The same things were measured in two ways. Each way mixes the same 8 hidden numbers, adds some noise and spreads widely along 5 directions of its own, which tell nothing about the thing.
(in the rows, 128 means zero)
Some things both ways: the first way, then the second way.
[138 114 209 119 134  86 119 115  52 137 144 108  89 165 106  96 137 148
 104]
[115 134 117 118 100 162 149 154 155 132 129 108 119 128 126 140 151 162
 154 132 136 151 154 128 109]

[ 92 143 143 144 120 160 129  96 109  93 150 101 152 105 110 109 103 134
 105]
[113 137 153 165 147 120 168 144 134 171 182 152 106 125 108 137 107 115
 114 119 113 175 160 107 110]

[139 130  95 122 108 110 144 140 104 109 130  86 108 135 114 148 107 117
 134]
[101 130 148 153 117 115 123 175 160 152 110  83 126 123 165 121 160 123
 161 106 165 137 147 102 149]

[157 138 207  64 128 124  78  88 144 138 128  86 123 130 154 116 160 128
  99]
[109 100  87 157 111 153 151 145 119 133 134 134 117 127 121 132  65 137
 152 111 131 155 139  89  89]

[103 106 165 191 137 140 136 159 115 107 167 183 120 146  99 148 142 146
 146]
[138 101 143 115 108 165 201 113 105  93  90 165  76 109 108 134 195 149
 162 180 145 114 180 183 121]

[ 87 143 107 153  82 103 163 169 149 138 114 127 135  89  86 143 111 111
 109]
[116 109 133 149 108 156 147 136 133 132 125 119  98 133 119 107 131 116
 176 145 143 147 151 121 108]

[135 128 166  77 161 126  73 115 147 118 101  86 145 171 153 107 124 142
 132]
[126 118 159 154 143 186 143 144 115 129 155 142 113 135 123  57 104 135
 142 127 106 170 147 130  93]

[106 124 131 149 136 136 132 137 155  91  99 156 138 136 136 109 130 166
 111]
[123  91 170 121 113 104 160  97 106 158  96 107  89 134 131 123 156  87
 142 147 170  99 167 139 161]

[ 89  79 195 162 144 156 173 119  96 128 125 167  85 125 140 105 104 188
  90]
[139 102  75 106  73  95  98  92 108 176 105  81 125 128 131 216  99 129
 102  91 181 107 135 100 149]

[ 70 151  93 164  90 137 161 168 137 124 130 123 169  78  91 175 100 100
 132]
[102 104 152 193 113 100 143 133 128 162 166 144  70 125 108 131 131  87
 165 128 131 141 125 107 152]

[ 55 101 147 166 175 143 159 142  71 145 148 161 128 128 124 173 116 147
 137]
[143 144 123 128 143 162 135  72 101 156 130 137  34 140 136  16 108  39
 205 152 151 115 161 173 192]

[ 89 150 143 159 130 134 161  94  62  93 159 123 131 113 115 110 124 155
  92]
[108 106 211 195 116 109 170 136 162 173 117 151  79 124 110 185 131 138
 166 150 143  94 152 119 140]

[124  91 190 124 156  95 121 113  68 140 149 107  91 167 125 133 138 121
 118]
[115 125 106 148 102 144 115 135 144 136 103 116 111 124 158 138 123 119
 182 128 159 147 162 112 124]

[134 151 146 102 100 115  83 144 143 158 126 112 158 118 127 109 154 101
  98]
[147 113 123 107 123 155 184 126  73 150 190 108 122 121  66 106 139 134
  88 129 140 146 153 149  99]

[109 122 176 119 146 121 127 105  78 124 117 102 149 117 149 100 136 159
  66]
[128  97 129 171 106 109 114 139 102 176 157  97 126 118 112 163  96 133
 106  89 156 122 118  96 133]

[134 141 137  85 115 148 135 120 125 140 136 100 109 106 142 184 127 146
 148]
[102 111 138 165 139 189 184 164 133 134 156 146  84 144 107  50  63 128
 182 128  98 142 126 110 106]

[138 163  39 122  91 144 141 135 140 113 147 145 108 121 119 140 136 121
 147]
[ 89 166 101 161 118 133 156 219 186 143 165 133 114 100 145 157 122 177
 161  94 128 132 143  98 143]

[149  58 102 132 199 154 138 138  76 135 163 147  66 207 161 186 120 118
 186]
[132 145 106 147 126  95  91 144 116 158 146 122 133  97 169 168 123 137
  95  76 152 144 158 110 158]

[131 108 119 142 173 106 163 134  73  97 125 168  92 160 166 138 183 190
 112]
[107  98 203 164 160 135 195 148 110 159 160 134 104 137 109  61 111  96
 131 143 125 145 168 118 106]

[136 145 212  93 124 135  77 127 121 144 143 115 156 124 129 143 156 148
 125]
[146  74 146 129  98 157 192 120  72 132 153 152  92 118  50 161 147 182
  86 134 114 104 112 152 115]

[105 117 158 131 157 141 128 124 100 101 133 119 133 147 131 140 116 158
 141]
[113  99 188 179 128 177 167 150 138 118 125 171  83 129 119  94 126 148
 180 155 105 137 146 136 104]

[113  78 109 146 144 153 148 173 116 135 105 167 134 139 136 150 124 176
 134]
[116 107 103 126  87 148 134 171 112 106 169 119 105 102 131 123 144 174
 133 109 130 113 131 128 140]

Other things, the second way, with their names:
<244>: [109 143  96 122 108 170 157 149 159 146 150 116  83 141 125  92  86 131
 184 125 125 122 136 121 141]
<210>: [ 89 104 171 175 141 121 170 152 135 152 155 134 104 142 125  85 107  82
 159 137 127 178 163  90  97]
<150>: [140 125 133  96 104 119 162 158 102 160 171  73 161 104 101 179 166 177
  58 107 167 122 163 130 114]
<162>: [108 130  82 112 113 103 168 148 126 153 156 115 109 119 116 145 156 108
 115 107 144 166 139 113 145]
<306>: [119 139  78 103 117  86 154 164 103 193 177  66 118 119 109 129 140 108
  81  64 167 111 112 112 198]
<540>: [114 128 138 130 118  71 162 166 126 190 158  84 121 119 104 166 177 126
  77  83 155 129 122 111 176]
<350>: [172 197  98  81 135 136 104 116 128 172 100  86 148 116 145 164 198 134
  88  95 177 167 177 167 159]
<402>: [ 95 131   5 150 114 101 119 189  99 154 211  92 146 103 131 142  73 101
 108  49 153 196 123  54 117]
<45>: [ 89  61 174 189  59  81 131 168 163 156  85 104 114 114 134 248 132 185
 151 114 164  63 117  77 140]
<87>: [ 83  89 153 135  88 103 157 137 172 146  70 103  84 145 156 137 157 103
 192 142 156 108 141 101 156]
<53>: [129 132 141 133 110 131 110 127 146 168  96  90 117 130 157 144 120 134
 148 110 167 105 151 123 155]
<254>: [154  88 186 149 113  92 137  94  73 156 121 132 121 105 110 191 170 136
  77 134 163 119 171 146 126]
<118>: [110 145 145 105 118 110 174 148 152 172 167 102  89 134 112 117 167 114
 126 127 136 125 147 132 168]
<398>: [134 140 145 161 150 139 127 149 108 172 178 116 139 127 109 111 115 125
  92  93 123 190 136 112 105]
<377>: [148 129  95 121 110 147 114 115  99 149 136 109 113 116 131 136 102 136
 125 107 160 118 151 134 141]
<571>: [126 142 115 110 119  81 121 121 111 196 181  81 105 124 137 133  98  92
  96  90 167 105 158 114 185]
<189>: [113 145 107 141 113 216 192 181 155 106 183 156  92 129  81  84 139 175
 178 148  84 176 134 141  83]
<625>: [131 124 138 190 119 155 133 141 132 147 102 138  91 120 112 134 126 132
 184 129 152 128 129 133 132]
<532>: [113 134 109 120 113 130 151 183 135 147 139  79 159 112 136 153 146 159
 110  98 162 151 162 105 107]
<414>: [119 114 182 164 132 170 166 118 139 129 101 161  60 132 142  77 106 117
 211 174 134  98 175 150 138]
<3>: [120  97 111 136  70 125 119 150 134 159 112  77 114 129 115 175 144 160
 134  97 158 105  97 110 152]
<91>: [128 100 190 135 110 103 114  89 115 190  94  61  82 152 133  89 166  51
 162 140 189  94 147 137 185]
<315>: [118 146  91 105 127  98 118 157 118 161 199 108 172 113 151 168 103 147
  45  70 128 194 174  80 101]
<209>: [131 131 168 170 121 153 120 129 157 174  94 111  98 138 132 128 105 133
 178 126 150 104 137 128 150]
<66>: [ 99 108 163 129 105 145 141 139 158 135 131 102 109 141 152  93 124 117
 173 146 141 136 169 108 114]
<266>: [ 88 126 148 156 124 107 186 172 152 179 215 137  65 138  86 110 124 114
 136 115  96 142 104 101 161]
<63>: [144 156  85 140 139  76  91  97  91 207 172 114 113 121 133 154  86  65
  83  68 159 159 148 109 175]
<566>: [119 119 116 190 111 153 130 145 130 130 140 154  98 109 130 150  86 140
 176 129 137 135 157 110 107]
<458>: [129 111 138 119 122 138 179 148 109 168 177 131  95 133  78 118 118 158
  83  95 100 123  94 130 152]
<607>: [117 149  87 155 119 136 155 146 158 170  99 118 109 131 111 169 130 117
 167 112 149 168 132 108 127]
<501>: [134 121 115 155 107 131 102 119 122 172 107 101  93 133 129 134 102 113
 160 105 161 108 119 121 166]
<420>: [137 139 128 172 130 191 156 149 127 108 114 169  96 107 114 118 155 157
 184 148 128 157 157 159 105]
<272>: [152 160  69  85  90 188 131 142 137 139 161  97 141 121 101 168 117 203
 113 109 136 137 150 143 104]
<225>: [137 117 189 137 106 176 150 114 158 166 103 115  82 152 103 127 119 154
 171 150 132  87 137 148 133]
<361>: [118 138 158 195 187 154 178 164 106 165 204 171  91 133  78  36 121  90
 127 108  81 225 113 122 109]
<430>: [150 112 161 178 136 151 164 153 104 166 175 178 118 113  69 188  73 220
  62  87  81 126 105 123 107]
<410>: [122 108 168 106 107 148 191 136 118 140 169 125  67 129  98  84 155 140
 141 152 125  81 146 159 162]
<194>: [128  95 139 144 109 157 127 145  89  91  89 130  84  95 179  74 144 146
 183 134 170  63 161 157 171]
<326>: [126 134 101 123 127 129 132 128 106 183 156  56 138 136 122  98 102  72
 131 108 185 157 167 110 117]
<504>: [ 55 125 121 179  75 126 126 196 229 140 175 132  87 136 148 161  89 154
 211 120  97 143 124  57 124]
<349>: [127 163 143 156 138  99 122 124 136 178 178 152  84 108 148 148 105 109
 129 108 136 122 168 126 181]
<450>: [110 121 124 103  86  88 152 138 143 160 134  92  97 113 132 177 172 127
 132 125 173  88 158 125 179]
<307>: [115 145  64 146 132  91 156 134 109 175 164 130  98 114 108 149 135  72
 117  93 149 186 139 107 153]
<21>: [132 132 181 146 119 108 119 128 143 197  98  70 120 130 145 148 137 119
 131 113 189  84 157 126 171]
<228>: [159 117 133 127 131 134 155  97  86 179 104 113 122 133  87 157 144 119
  88 117 155 149 142 145 126]
<147>: [132 126 159 165 113 137 128 109 155 165  98 140  88 137 124 161 123 127
 166 134 138 130 142 128 138]
<428>: [116 139 138 145 142 115 178 105 137 196 213 158  76 147  84 131  54  88
 118 124  95 160 154 105 126]
<508>: [103 107 160 160 127 104 170 124 132 167 141 130  84 136 116 118 118  81
 154 138 141 143 154 107 135]
<116>: [134 141  74  92  91 162 122 126 128 145 124  66 111 130 141 106 115 118
 175 125 182 104 165 134 146]
<68>: [ 99 149 184 210 133 164 125 141 204 165 122 149  74 152 137  96  93 101
 233 150 110 164 141 105 119]
<358>: [138 144  87 110 103 148 150 139 130 169 149 100 132 125  95 178 109 159
 107 104 147 138 144 122 112]
<135>: [ 97 114 153 176 114 117 145 165 157 164 129 107 113 129 132 151 127 127
 161 117 147 134 140  93 126]
<291>: [106 133 133 161 118 153 124 174 166 138 164 128 142 125 139 145 100 169
 139 108 109 180 154  87  79]

Some of these things the first way, each followed by its name:
[151 118  83 121 138 125 129 159 171 114 109 150 108 155 152 133 149 136
 142] -> <210>
[143  96 136  99 118 139 120 130 153 129 105  85 112 152 117 121  82 122
 136] -> <66>
[101 140  79 123 113 152 129 155 189 142 109 151 137 108 125 132 115 111
 126] -> <377>
[164 133 105  98 117 130  90 138 173 141  93 124 130 144 160  64 135  98
  79] -> <326>
[131 108  88 144 167 114 170 125  53 123 132 155  77 175 151 118 132 166
 115] -> <21>
[116 130  66 133 101 176 131 174 176 124 109 155 149 109 116 150 100 154
 158] -> <410>
[118 167 119 131  83 104 149 156 132 152 169 119 106 105 100 196 130  77
 156] -> <228>
[115 132  79 147  73 140 175 171 154 146 131 156 119  64 139 173 151 111
  96] -> <402>
[ 84 135 141 139 142 187 120  99 131 113 139 108 159 116 134 116  86 111
 116] -> <63>
[107 140 150 124 122 140  81 129 156 114 133  78 175 137 117 117 119  75
 118] -> <254>
[170 121 180 100 141 143  78  97 121 138 137 131  98 170 162  69 143 143
 105] -> <358>
[ 64 125 143 167 142 140 173 101  61  89 129 107 122 123 109  98  58 171
 105] -> <68>
[115  94 102 141 124 180 148 146 129 149 158 120 120 112 133 175  81  87
 138] -> <566>
[148  79 144  93 194 168  71 116 127 106 115 109 152 184 175 153 150 145
 146] -> <194>
[175 124 102 115 141  98  98 144 128 133 115 170 105 177 147  72 192 140
  92] -> <150>
[173  71 151 106 164 146 115 115  96 137 140 103  68 193 144 135  88 123
 154] -> <291>
[118 130  75 122 126 115 124 186 180 124  80 129 149 136 129 127 103 124
 133] -> <91>
[106 134 150 190 110 165 172 125  96  84 158 170 105 112 122  98  98 169
 100] -> <607>
[ 77 140 186 160 130 109 130 109  47 124 181  94 146 120  88 142 121 101
 101] -> <420>
[142 198 155  60  70 104  74 136 185 142  97  56 171  93 111 100 125 112
 105] -> <3>
[107 164  71 131  82 167 144 159 150 114 129 140 153  79 111 160  89 152
 158] -> <266>
[ 91 161 116 130 148 125 140 112 118  94 103 133 138 128 138  71 113 170
 100] -> <209>
[141 131 107  82  76 133 128 135 161 157 124  77 111 117  92 155  80  99
 162] -> <504>
[125 101  74 170 134 153 181 162 113  98 123 177  96 132 147 125  98 172
 122] -> <135>
[134 161 119 136 107 163  76 151 193 115 144 149 160 132 132 116 140 104
 136] -> <307>
[113  96  41 141 183 168 142 144 126 138 149 186  92 189 144 173 128 118
 186] -> <349>
